There are 4 nested groupings, the coarsest first. Each group lies inside one group of the grouping before and may be the whole of it. The rows also spread widely along 16 directions, which tell nothing about the answers.
(in the rows, 128 means zero)
Known rows, each followed by its group in each grouping:
[138 110  85 157 116 133 197 128 153 145 147 165 109 120 155 133  82 137
 132 177 112 118 122 129 117] : Vekur Sen Z_975 Z_910
[142 112 127 186 102 172 119 137 119 162 138 151  94  98 147 147 145  73
 134 136 116 107  83 168  92] : Kap luv Z_298 Z_137
[123 107 123  62 147 117 118  76 104 115  52 130 116 142  91 101 138 176
 126  68 127 136 157  92 158] : Vekur Sen Z_975 Z_530
[130 119 139 128  89 130 142 105 106 123 117 153 156  95 107 131 144 119
 133 146 157 156 105  67 166] : lod kosek Z_560 Z_275
[150 157  86 146 112 167 115 134 107 146  91  78  84 121 167 135 122  74
 152 151 118 109 177 127 156] : Vekur Lalut Z_63 Z_889
[123 144 187 158 128 141 137 136 153 109 162 155 155 153 110 126 170  76
  96 127 123 128  91 121  92] : Kap riva Z_869 Z_608
[112  94  76 121  92 117 179 116 188 156  95 115 153 164 108 135 137 122
 124  93 101 181 141 177 136] : lod roba Z_592 Z_243
[119 158  89  97 129 151 131 161 168 169 105  81 132 131 123 149 156 153
 102 109 113 137 173 161 145] : lod roba Z_956 Z_696
[149 151 115 104 160 181 160  68 105  75 154 121 162 136 145 158  61  55
 118 151 137 135 147  90 145] : lod roba Z_592 Z_830
[ 44 161 129 128 118 105 122 174 140 124  81 105 123 137 102 136 153 156
 142 136 110 158 145  99 106] : Kap dar Z_292 Z_148
[146 147 137 105 113 208 145 116 154 114 135 130 154  85 120 135 123 104
 143 160 139 116 186 159 187] : lod roba Z_2 Z_828
[158 154 145 133 121 103 102 146 155 159 181  69 152 126  99 134 116 115
 130  95 169 116 171  73 144] : Vekur segad Z_457 Z_801
[127 116 144 156 149 139 131  82 134 111 174 133 140  82 124 179 117 132
 100 163 128 139  86 104 132] : Vekur segad Z_173 Z_652
[148 118  48 132 135 178 130  74  85 155  59 105  91 131 104 133 106 125
  79  87 107 138 160 118 137] : lod kosek Z_818 Z_559
[157  64 135 168  94 157 137 104 119 133 121 183 131 103 152 165  91 112
 154 111 101 148  92 169 109] : Vekur Lalut Z_934 Z_798
[122 131 122 164  97 180 129  96 159 151 140 113 100  39  35 135 134 178
 108 158 133 125 164 121 146] : lod kosek Z_554 Z_341
[153 133 144 193  88 164 134 111 134 117 134 117 180  89 123 163 146 109
  85 150 133 170 141  97 188] : lod roba Z_956 Z_531
[142 139 100 122 152  87 117 115 142 149 164  98 109 148 150 103 125  51
 154 109 169 105 106 113 152] : Vekur Sen Z_5 Z_459
[113  97 135 156 136 120 108 138 116 134  97 127 106 117 166 143 124 162
 127 111  94 123 127 132 107] : Kap riva Z_874 Z_525
[141 130 149 195  91 131 133 144 155 161 143 141  69 121 123  94 177  96
 125 144 115 108  91 138  86] : lod kosek Z_560 Z_612
[112 125 100 148 146  77 105 145 166 185 125 127  79 107 115  90 147 187
 100  81 134 121 106 125 127] : Kap luv Z_384 Z_106
[117 143 122 176  88  74 144 147 147 152 166  89 132 138 117 135 117  74
 154 149 165 139 118  48 107] : Kap dar Z_292 Z_378
[167 126 201 106 109 156 105 119 134 116 137 172 121  87 131 180 134 157
 140 128 107 121  92 124  84] : Vekur segad Z_173 Z_455
[ 95  88 178 148 177 135 116  92  99 113 190 159 124 121  89  68 157  78
 127 123 176  75  78 137 125] : Vekur segad Z_335 Z_430
[103 127 105  96 149  86 134 117 131 100 100 127 152 176 183 133  93  86
 160 100 116 162 127 112 142] : Kap riva Z_874 Z_913
[155 121 102 190 140  93 136  62 171 121 159 129  78 100 135 132  70 122
 121 129 116 142 106  96 127] : Vekur Sen Z_5 Z_628
[165 146 110 180 115 143 143 103 173 154 104  89  66 160 100  83 175 111
  69 113  91 120 154 135 121] : lod kosek Z_554 Z_917
[173 129 134 103 138 184 142  63 126  98 134 120 103 113 127 126  84  91
 151 149 127  98 172 114 141] : Vekur Lalut Z_318 Z_573
[147 151 108 126  81 152 144 186 111 172 109 121 103  85 147 162 113 171
 145 173 132 113 161  80 111] : lod vut Z_562 Z_486
[147 151 168 112  90 124 123 135 167 143 100 137 115 145 114  93 229  92
 130 109 129 125 105 137 138] : Kap luv Z_298 Z_111
[163 139  90 179 110 167 149 151 159 159 164 158 134 105 131 148  52 107
 113 111 114 127 159 144 111] : Kap riva Z_874 Z_913
[134 172  94 104  87 131 157 124 174 133  97 150 155 127 109 162 143  98
 116 123 114 186 123 111 154] : Kap riva Z_874 Z_525
[120 166  92 115 120 132 174 154 110 124 102 150 123 153 207 134 129  83
 135 185 124 139  98  98 137] : lod roba Z_956 Z_696
[ 97 112 165 178 115 156 114 122 118 109 156 149 142  52 123 151 128 134
 151 185 140 126 112 123 156] : Vekur segad Z_173 Z_455
[160  88 109 127  87 163 129  92 108 162 107 122 125 100 123 206 142 100
 135 125 120 145  86 142 114] : Vekur Lalut Z_934 Z_798
[165  81 159 124 164  85  86 103 120 158 170 105 117 115 176 177 151 138
 103  95 141 100  51 108  96] : Kap riva Z_874 Z_913
[ 77 144 114 127 162  98 121 130 163 110 148  49 158 164 153 160 118  79
 144 129 118 144 158 130 135] : Kap riva Z_874 Z_913
[ 78  94 113 208 151 112 114 119 111 128 159 149 135  67 140 119 102 129
 132 149 153 143  90 121 181] : Vekur Lalut Z_934 Z_798
[142 126 105 117 119 163 164  97 122 123 113  85  84 129 149 122 104  95
 179 189 120  85 193 115 136] : Vekur segad Z_173 Z_652
[160 127 158 124 182 165  84 132 112 148 192  95 116 113 135 185  92 124
  95  88 128  82 113 133  51] : lod roba Z_592 Z_243
[147 107 133 205 131 129 113  95 146 146 136  67  77 127 134  99 159 102
 104 122 117 104 145 136 132] : lod roba Z_956 Z_696
[124 117 138  75 117 124 113 140 107 128 119 128 179 158 175 179 150  39
 174 106 143 143  83 142 126] : Kap riva Z_874 Z_913
[ 78 161 110  78 172  84 116 165 152 159 157 108 151 153  77 129 133 148
  96  66 151 147 109 103 100] : lod kosek Z_560 Z_275
[156 152 125 150 120 170 128 120 103 134 107 160  99  79 114  89 118 149
 104 133 145 113 154  80 163] : lod roba Z_592 Z_830
[168 144 125 141 112 129 153 146 137 147 165 176 128 127 168 145 110  73
 136 147 140 126  71 113 118] : Vekur Lalut Z_934 Z_798
[ 98 119 152 118 151 123 127 115 155 103 155 134 150 100 143 161 139 142
 136 156 124 137  96 143 145] : Vekur Sen Z_5 Z_459
[128 134 106 115 117 155 122 138  86 175  99 121  79  79 101 137 144 186
 109 148 141  98 131  80 108] : lod kosek Z_818 Z_559
[133 174 136 148 124 150 129 175 123 137 163  79 175 137 158 145 151  58
 113 159 161 121 143  93 165] : lod roba Z_592 Z_243
[107  75 146  89 136  95 122 180 117 185 177  76 139 148 132 118 144 131
 180 113 179  66 140 142  99] : Vekur Lalut Z_63 Z_889
[123  91 116 176 123 133  92 159 123 177 101  76 116  75 163 134 156 197
 121 120 124 108 170 145 176] : Kap luv Z_298 Z_111

New rows, each followed by its group in each grouping:
[174 149  83 145  97 189 132 133 136 166 134 151 151  96  87 153  78  98
 103  84 137 137 171 129 140] : Kap riva Z_874 Z_913
[ 68 123 112 120 117 125 171 164 124 134  87 169 139 117 143 134 157 191
 113 167 109 149  99 117 126] : Kap luv Z_298 Z_111
[118 120 145 110 182  90 110 120  91 132 137 130 125 188 127  75 168  83
  97  72 160 101  81  96 120] : Vekur segad Z_335 Z_430
[178 166  97 164  94 149  94 115 100 148  74 132  89 118 124 129 112  75
 116  80 120 141 144  78 133] : Kap riva Z_874 Z_913
[ 79  85 150 160 129 104 128 119 104 106 129 154 123  92 185 150 123 131
 174 182 127 131  74 106 116] : Kap riva Z_869 Z_608
[137  99 134  74 135 105 150  92 129 123 147 155 110  90 133 116  75 161
 192 150 162 104 130  87 142] : Vekur Lalut Z_934 Z_798
[ 81 134  90  64 156 128 154 169 169 175 129  82 154 152 124 158 189 152
 105 136 127 123 124 180 144] : Vekur Lalut Z_934 Z_798
[133 145  87 143 100  78 150 166 162 157 125 135 129 151 177 108 103  92
 164 114 137 150 127 111 143] : Kap luv Z_298 Z_111
[ 99 140  90 172 110  59 132 140 134 148 103 103 111 175 128  90 133  77
 134  98 136 154 125  70 125] : Kap riva Z_874 Z_913
[130  93 119 107 109 110 126 168 128 202 162 127 181 110 126 168 191 129
 113 110 179 126  68 143 151] : Vekur segad Z_335 Z_430
[169 130 141 189 128 113 118  84 118 116 138 156  75 128 136 102  99  87
 112 112 121 130  86  70 101] : Vekur Lalut Z_318 Z_573
[ 94 146  98 105 196 135 118 111 127 145 114 109  80 162 119 101 185  98
  86 107 119 101  94 160 118] : Vekur segad Z_173 Z_652
[141 106 192 107 146 174  98  66 121  88 123 123 175 136  68 117 167  94
  99  64 131 138 140 142 157] : lod kosek Z_560 Z_275
[117 101 124 169 118  67 125 141 153 170 146 122  98 125 139 143 136 146
 123 113 120 131  79 106  76] : Kap riva Z_874 Z_913
[171 102 122 161  85 119 144  81 157 140 105 131 132 154 132 135 160  69
 108  85 110 176  90 140 134] : lod roba Z_592 Z_830
[185 136 166 111 101 171 132 101 189 130 145 142 178 111  88 152 174 121
  82  96 120 160 126 153 165] : lod kosek Z_560 Z_612
[ 90 112 104  72 170 104 163 104 159 129 118 100 137 156 140 128 162 160
 102 130 121 138 114 142 143] : lod roba Z_592 Z_830
[ 60 105 105 108 129  98 143 148 139 146 111 167 149 116 101 138 127 183
 128 100 126 167  90 133 108] : Kap luv Z_298 Z_111
[113 167 150  48 144  96 134 163 187 143 115 109 131 152 110  89 183 178
 124 105 136 114 161 113 144] : Kap luv Z_298 Z_137
[ 82 139  98 128 148 123 125 118 110 121  84 107 122 146 101 143 117 143
 106 107 106 161 136  96 119] : Vekur Lalut Z_934 Z_798
[ 91 154 129 170 124 137 132 145 148 115 131 119 176 167  92 150 124  90
  79  84 102 188 128 128 100] : lod roba Z_956 Z_696
[134 155 143 136 102 143 124 158 124 136 117 133 161 120 135 187 155 126
  92 134 115 152 107  91 114] : Kap riva Z_874 Z_913
[154 119 155 186  94 149 127 141  97 130 123 182  77 120 153  95 121  73
 159 137 125 103  98 118  84] : lod vut Z_562 Z_486
[140 129 120 163 171 127 118 133 111 153 149 139 100 141 149  39 155  78
  95  98 171  81 113 129 169] : lod roba Z_956 Z_531
[147  95 149 150 160 145 116 149 158 146 184 164 166 140 149 119 117 104
 101  65 127 124  94 209 125] : lod kosek Z_554 Z_917
[ 96 153 112 139 162 135 125 121 150 127 147 137  64  81 135 118 109 146
 147 172 117  99 126 137 121] : Vekur segad Z_335 Z_430
[128 102 115  99 112 109 145  72 157 114 108 130 135 121  94 154  70 156
 144  85 116 177 145 103 115] : lod roba Z_2 Z_828
[196 132 100 118 122 108 165 135 174 167 136 194  90 141 150  81  90 135
 116  84 125 106 126 121 115] : Kap riva Z_874 Z_525
[169 103  78  88  91 144 136 120 103 194  81 120  98 109 147 178 154 135
 130 122 131 112 108 119 116] : Kap riva Z_874 Z_913
[166 105 135 193  88 146 107 155 135 162 157 130 147  65 144 132  89 122
 164 122 154 122 166 133 184] : Vekur Lalut Z_934 Z_798
[158 111 118  37 141 116 120  57 142 128  68  90 105 150 107 104 163 141
 142  77 130 120 171 123 176] : Vekur segad Z_335 Z_430
[139 164 149 165  97 144 162 145 118 118 137 107 173 158 129 135 165  70
  87 171 143 133 130  53 144] : Kap luv Z_384 Z_106
[175  87 140 171  73  98 101 130 127 185 122  88 101 101 142 163 149 141
 139 108 130 117 122  91 102] : Kap riva Z_874 Z_913
[127  97 136  99 114 109 140 130 118 148 166 154 163  79 106 152  84 172
 151 122 176 127 116  70 123] : Kap luv Z_298 Z_137
[133 160 109 147 111 187 101 131 150 160 100 120 140  91  80 166 181 132
  62  99 108 166 128 161 155] : lod kosek Z_818 Z_559
[154 156  84  82 142 104 129 130 155 169 129 163 125 132 140 137 138 111
  98  83 145 141  74 117 138] : Kap riva Z_874 Z_913
[134 133 178 117 166  95 108 122 150 134 167 134  66 128 134 122 142 153
 119 115 114  94  70 108  46] : lod kosek Z_560 Z_275
[165 108 132 174 112 133 102 139 179 177 114  91  86 121 148 169 151 163
  93  78  68 135 125 182  79] : lod roba Z_592 Z_243
[127 142 192 184 132 129  99 128 126 108 145 107 125  93 117 152 143 174
  91 151 112 128 132  65 115] : Vekur segad Z_173 Z_652
[131 131 144 137 118 156 104 173 141 164 120 159 152  80 140 163 187 162
  87 118 123 131  97 156 152] : Kap riva Z_874 Z_525
[ 75 116 133 170 110 107 135 166 128 136 100 128 141 188 131 101 173  76
 129  96 109 150 105 149  98] : Kap luv Z_298 Z_111
[ 99 136 185 133 140 112 116 129 199 102 122 110 125 128  83  90 154 200
 112 106  95 141 181 129 137] : Vekur Lalut Z_318 Z_573
[111 109  75  88 142 156 170 122 110 161 109 197 101  81 119 131 117 189
 105 149 134 106  99 124 123] : Kap riva Z_874 Z_525
[135 151 131 139 124 130 149  88 165 105 143 162  97 104  90 132  78 138
 138 139 111 140 133  92 104] : Vekur Sen Z_975 Z_530
[117 115 166 142 118  76  80 134 153 154 129 144 136 120  93  96 205 122
 115  61 156 157  61 121 151] : Vekur Lalut Z_318 Z_573
[167 154 127 134 114 149 109 156 139 173 151 135 154 136  92 122 148  73
  94  65 158 118 132 123 132] : Kap riva Z_874 Z_913
[128 141 155 163 124 121 151 165 172 140 191 129 157 134 146 151 137 106
 112 155 132 120 109 117  98] : Kap riva Z_869 Z_608
[154 110 114 155  92 136 129 125 148 146 100 140 173 155 147 152 155  72
 101  66 111 189 102 168 155] : lod roba Z_956 Z_531
[131 155 142 101 101 147 108 145  84 123 116 157 183 110  85 170  92 119
 125  81 150 174 124  57 117] : lod kosek Z_560 Z_275
[101  67  95 216 141 126 118 146 124 169 139 129 140 105 165 154 135 131
  91 110 112 135  90 177 135] : Kap riva Z_874 Z_525
[119 111  83 181  97  92 138 170 117 202 147 130 124 102 101 114 123 150
 114 115 169 127 119  81 135] : Vekur segad Z_335 Z_430
[ 91 150  95 139 136 112 131 216 141 189 115 132  95 149 143 107 145 157
 113 102 113 108 122 147  79] : Kap luv Z_298 Z_111
[162 116 124 180  64 138 133 133 171 165 121  75  94 107 141 158 136 123
 154 146  94 131 166 139 113] : lod kosek Z_560 Z_275
[127 226 157 110 150 111 133 171 229 116 174 108 143 145 129 128 152 124
  99 135 114 137 146 115 129] : Kap luv Z_298 Z_111
[109  99 127 223 123 127  99 155 104 149 182 105 153  76 170 142  98  81
 150 144 170 124 116 123 164] : lod roba Z_2 Z_828
[ 89 144 157 105 133 133 137 100 169 105 103 128 127 138  71 141 188 158
  94 133  93 153 113 128 113] : Vekur segad Z_173 Z_455
[149 184 110 131 132 157  72 162  94 159  92 142 110 113 133 133 165  83
  95  76 141 139  96 117 145] : lod vut Z_562 Z_486
[ 84 153 102 104 154 121 126 117 120 116  81  97 120 101 117 133 133 193
 112 152 125 147 162  72 184] : Vekur Lalut Z_934 Z_798
[ 58 114  83  85 144 152 140  89  94 119  75 104 138 121  90 169 143 131
 130 143 122 158 122 126 145] : Vekur Lalut Z_934 Z_798
[163 184 120  44  82 103 153 124 165 137  87 127 105 136 107 103 142 134
 165 134 147 140 163  49 156] : Vekur Lalut Z_318 Z_573
[155 181 125 129 146 171  89 129 121 137 108 140  94 131  87 122 122 105
  88  62 107 122 145 125 102] : Vekur segad Z_335 Z_430
[151  77 112 173 136 137 153 164 140 168 186 131 194 141 183 124 129  93
  99 119 154 116 118 182 182] : Vekur Lalut Z_63 Z_889
[ 90  96  94 134 143 158 124 134 117 173 131 156 115  86  71 127 114 176
 111 100 136 113 122 161 115] : Vekur segad Z_173 Z_455
[165 131 125  93  77 169 143 154 139 157 108 144 156 135 127 199 124 119
 127  98  97 159 123 148  86] : lod kosek Z_560 Z_275
[ 74  58 110 157 142  70 112  92  58 128  94  89 133 127 173 118 154 112
 152 133 162 137  85  76 171] : Kap luv Z_298 Z_111
[176 124 153 102 122 121  80 145 102 171 154 126 117  86 104 147  92 169
 136  70 167 107 124  71  95] : lod kosek Z_554 Z_917
[153 112 119  93 119 114 145 116 119 138  99 121  78 133 151 172  87 178
 150 128  96 115 130  90  60] : Vekur Sen Z_5 Z_628
